There are 5 ways to turn a row about zero (a turn may also mirror it). The second row of each pair is the first, turned, with some noise. The first 45 pairs use one turn. New pairs use 3 turns, one after the other, and a turn may come again.
Known pairs, each followed by its turns in order:
[27 24  2 10 25 -6 10  2]
[  3   2 -20  -1 -28  -9  13  24]  k_378

[  3  23 -20   8  22 -20  -2 -14]
[ -3 -13 -13  -1 -19 -25  27   5]  k_187

[-20 -12  13 -17 -23 -28 -17  22]
[ 31 -21 -15  26  -1  23  -7 -13]  k_210

[-19   6   6  17  27 -11 -25   8]
[17  6 10 24  5 23 27  8]  k_162

[14  5 18 26 19  2 11 -3]
[-13  23   2  23  -7  -2  21   3]  k_531

[  2   8 -10 -16 -21 -22 -18  -1]
[  1  -8   5 -22  -9  -2   5 -32]  k_378

[-24 -29   8 -23   3  -1  15  20]
[-14 -22 -15   7 -36  -7  17   9]  k_162

[-26   3 -25  -6  12 -10 -29  18]
[ 6  0 18 22 18 35 18  0]  k_210

[  0  -7  -1  23 -17 -13 -28  -9]
[-32 -18 -19   2  -6  -8  -5 -15]  k_531

[-21  22  -9 -13 -29  22   9   7]
[ -5  18 -14   3 -25  13 -34  10]  k_187

[-21 -17  11 -20 -24 -18  -6   5]
[ 21 -17 -17  29  -4  10 -16  -1]  k_210

[-18  18  -4 -11 -25 -26 -25 -11]
[-11   2   2   2  22  -3  26 -38]  k_162

[-26 -18 -16 -17 -27  -4  18  11]
[-19   0  20  -7  22 -16 -27 -21]  k_378

[  7 -29  12  28   8   7  21   2]
[-18  -7   2  -1  43  -6  -6   1]  k_187

[ 9 -3 13  1 -1 11 -2 -7]
[ 13   0  -4   5  -2  -8 -12   0]  k_162

[ 18   4  22 -15  18  -7  14  -7]
[ -7  22   7  -3 -25   6   5  18]  k_378

[ 28   4   4   6  19 -17 -26 -24]
[-29 -18  -1  19 -16  25  14   9]  k_531

[ -3  -4  23  17 -13  15  18  10]
[ -9   7   5   5  21  -8 -30   1]  k_187

[-15  18 -13 -17 -29  26  -8 -28]
[ 10 -15 -24 -36 -15 -10  -7  27]  k_531

[ -6  -6  -4  11  26   9 -16  22]
[ 10 -23 -14   3   2  19 -16  19]  k_378

[-18  -9   6  21 -10   1 -27 -15]
[ 16 -10  17  24  10 -22  11  -3]  k_210

[  6 -26  12   1   9  21  21 -27]
[  6  -3   5   6 -10 -37 -20  24]  k_162

[ 10  16 -17 -21  -5   3 -28   5]
[ -7 -29   3 -19 -10   9  18 -11]  k_378

[-25 -20  21 -22  -1  21 -24 -29]
[ -4 -19 -30 -21  35   8  13  25]  k_531

[ -6  -9  20  27  -9 -24  22   6]
[ -7  23 -14  29  10 -12 -17 -16]  k_531

[ -9  14  13  -4  10   6 -16  -1]
[  6 -12   7  15 -14  16   5   1]  k_378

[  5 -15 -29   6 -20   3 -29  27]
[-10 -22  10 -28  -7  -6  -4 -40]  k_531

[  3 -29  29  26  20   8 -11 -14]
[ 32   8 -11  25   3 -19   2  31]  k_162

[ 22  -3 -19  17  -2  19  12 -15]
[ -8   6 -20  -1  22 -15  23  13]  k_378

[ 11  18 -27   3 -14  18 -15 -16]
[  3 -12  18 -15  33   3 -16 -12]  k_162

[ 24 -11  -2 -19 -10 -21 -26 -12]
[-19  -1 -23  20  29  -5  -9 -13]  k_162

[-23   4  23  10  -3 -24 -19 -17]
[ 18   8  -5 -14  -2 -23   2 -36]  k_187

[ -6  -1 -16  -4   5   1 -15 -14]
[-14 -13   5 -12   0   4  -4  12]  k_531

[  8  24  11  18  19  -8 -25 -21]
[ -2 -14  12 -10  -2 -15  44   5]  k_210

[ 30   2 -15  29  -8 -22   8  23]
[ 18  -6   2 -42  26   6  -7 -14]  k_210

[ 23   4  -5  10  -1   2 -13   2]
[  6 -13  16 -10  -2  -5   2  14]  k_187

[-29  18 -26  -4  10 -12 -21 -21]
[  2  12 -25 -21 -32  -6  25  -9]  k_187

[ -6 -26  -8 -13  27  20  -8   0]
[-2 19 -1 -5 18 24 27 10]  k_187

[ 29 -25  28 -19 -16   0 -23 -20]
[  5  -4 -38  26  16 -28 -22 -12]  k_162

[-28 -20 -19  -7  -1 -15  20  25]
[ 15   2  13   8   2  34 -34   7]  k_210

[-11   8   8  -9  27   5 -20   4]
[-14  -3  12  13 -13  14  23  -7]  k_210

[  2 -28  19  30 -26  18   6  28]
[ -1  24 -22  -6  13 -20  13 -44]  k_531

[ 18 -18 -14  15  19   0 -28  20]
[-16 -14  20  -6  28  10   7 -28]  k_210

[ 20  21  -1 -10  16 -17  22 -17]
[  9 -19 -14  29  -6 -19  15   9]  k_187

[ -2  10   0 -16  15  11 -20  -9]
[-10 -14   1   6 -12  24  14  -1]  k_378

New pairs. What belongs after each?
[ 22 -12 -17  18  27  19   8  21]
[ -2 -15  15 -20  13  37 -15  -6]  k_378 k_378 k_378

[ -6  -3  28 -11  16  -2 -19  24]
[-28  17  11  11  -9  18   0  21]  k_162 k_378 k_162

[ -1   1  15  23 -14 -15  -6  22]
[-21  21   0  18 -17  -4 -14   5]  k_187 k_162 k_531

[-23  21  26 -18  28   9  -1 -27]
[ -3 -13 -35  11  17 -32  -7 -25]  k_162 k_531 k_378

[ 30   3   6  19 -17 -13  29  21]
[-17  19  -1 -31  -7  16 -11  30]  k_187 k_162 k_162

[ -8 -10  28  -2  13 -19  21 -25]
[ 12 -24 -22 -15  26 -12   5  14]  k_162 k_378 k_210

[  9 -13 -25 -27  18  29 -15 -11]
[ 12  -8  44 -11  -5  27   3 -10]  k_378 k_187 k_162

[-22 -29  26  10 -13 -19  10  26]
[ 21  24  16  15   1  22 -38  -7]  k_531 k_187 k_531

[-27  29  17 -26   4 -17 -27  22]
[-15   5 -15 -48 -20 -27  -4  -5]  k_187 k_210 k_378

[ 26 -26   4  -7   1 -12  18 -14]
[  0  -2 -20 -14  -2 -29  23  -3]  k_378 k_378 k_162

[-24   2 -14  -7   4 -13  17  -9]
[-12  21   5 -19 -15   0  15   3]  k_531 k_162 k_531

[  6  22  13  11  14   4 -18  26]
[-28 -10 -21  23 -10   2  -4   4]  k_187 k_187 k_531

[-28  17  24  -7  -2   4 -14  29]
[ 16 -38  18  -3 -20  -3  -2 -15]  k_187 k_187 k_187

[ -5 -12  -1  21  21 -21  25  13]
[  0  10 -26  10  27  -7   5 -25]  k_210 k_210 k_378

[ 17   3   4 -21   1 -26   9  14]
[-23  -5 -21  13  -2  10  19 -13]  k_162 k_531 k_162

[ -2  10  27  29   5 -14  21  -1]
[  6 -19 -15 -28   3  -3 -27 -19]  k_378 k_531 k_187

[ -6   6   7  -6  10  21 -11  14]
[ 10 -19   3   3   1 -12  -4 -20]  k_531 k_162 k_378

[-14  27 -11  24 -26 -11  -1   2]
[-29 -29  16   2 -13  -8  -3 -15]  k_210 k_210 k_162

[-29  -3   3  24   3 -10 -24  17]
[ 19 -21 -14 -24 -22  -6  14  -9]  k_210 k_162 k_378

[ -6 -26 -29 -24 -10 -21  28 -22]
[-32 -22  31   5 -33  14   0 -16]  k_187 k_531 k_378

[ -3  -8 -10  23  23  18 -22 -13]
[ 31  -8 -15  16   4  -5   0  25]  k_378 k_531 k_531

[  7  -2  10  -7  -2 -12 -26  18]
[ -2 -21   9  17  19 -11  -8  -5]  k_210 k_210 k_531

[-17  -5  -3  27  12  27   8   6]
[  1  -6 -26   1 -23  18   2 -21]  k_162 k_378 k_210

[-23  18   5   2  28  12 -26 -28]
[ -3   2  23 -39 -24  13 -14  15]  k_378 k_162 k_378

[-25   9  24 -24 -20   1  14   8]
[ 18  -1 -28  22  16 -10  -8  21]  k_210 k_531 k_210

[-14 -12 -14  12  25 -29  -4  13]
[ 41   0 -12 -19  -1  10   6  -9]  k_378 k_187 k_531

[ 29  10 -21 -21   2  -8   3  18]
[-8 -8 17 34 -1 10 25 -7]  k_187 k_378 k_531

[ 18  -7 -21 -15  20 -17   5   2]
[ 6 14  3 17  4 31 15  0]  k_187 k_378 k_162

[-23 -25  28  25   3  -2 -12  21]
[ 15   1  42  -4   4   1 -28  20]  k_531 k_210 k_378

[-22   9  27  -5  18 -12  10  10]
[  7   3  21 -17 -17  24  10 -13]  k_378 k_187 k_378

[-15   9  19   2   5 -18 -24  20]
[ 10  -8  23 -16 -26  20  -3  -5]  k_162 k_162 k_378

[-26  18  17   7 -23   6  24  26]
[19 -1 44  7 -5 26  8 -5]  k_531 k_162 k_162

[-11  28 -24  28 -19   5  -5 -17]
[  5   7 -43 -31  -6  -2   9   3]  k_187 k_187 k_531

[-12 -26  24  20  -5  21  16  28]
[-36  11  11   9  25  14  29  14]  k_162 k_210 k_210

[ 23 -26 -19  10  25  27  27  10]
[  3   6 -16 -25   7  19 -41  26]  k_210 k_531 k_378

[ -5 -19  20   6  -5  10   9 -11]
[  7   8   5 -27  -3  -9  -4  -8]  k_187 k_378 k_531

[ 21 -20  12  -4  -3  21 -17  21]
[ 24  -7  25  -4   8 -16  -3  26]  k_187 k_378 k_378

[  1  -5 -26 -24  29  27 -11  -2]
[-20  28  22 -25 -15 -16 -11  -9]  k_187 k_187 k_187

[  6   5 -24  -6 -19 -26 -17  -8]
[ 23  -8  28  13   7 -11 -18   5]  k_162 k_210 k_378

[-29   6  -9   9  11   3  10  27]
[-24  20  -5  12  17  17  15   9]  k_378 k_210 k_531

[-23  16  18 -18  18   1   1   0]
[ 11 -15  21  -1 -32  -2  -4  -1]  k_531 k_187 k_210

[-13  -6  12   6  12 -10   8  -9]
[-12   8 -19   2   5   4  11  -4]  k_210 k_531 k_378

[ -1  -5  -6  15 -16 -11 -16   9]
[-17   6  -6 -12   9 -16  10   1]  k_187 k_187 k_210

[  5  21  10 -17   8 -15 -29 -28]
[ 13  -7  -9 -26 -13   1 -31  26]  k_187 k_531 k_187

[  4   4  -8 -21  10   7   9  17]
[  6  16  -8  12  13   4 -16   5]  k_210 k_378 k_378

[-13 -15 -10   3 -15 -15   5 -28]
[  8   2 -14 -17  20  18 -14  13]  k_378 k_187 k_210

[ -1   3   9 -17 -15  10  24   2]
[  3  13  14 -14  14  10  -3 -21]  k_210 k_531 k_378

[ 24  -6  -1 -21  18 -10  13  -2]
[ 13  20  -8   9 -11 -12  14  23]  k_162 k_210 k_378

[ 17 -14  10   9 -26 -23   2 -10]
[ 29 -16  10 -21   1  13 -14  -6]  k_531 k_187 k_531

[  4   2  -5  -7  25 -26 -16  -9]
[ 10  -6  19  26   5  -3 -17  14]  k_162 k_162 k_187

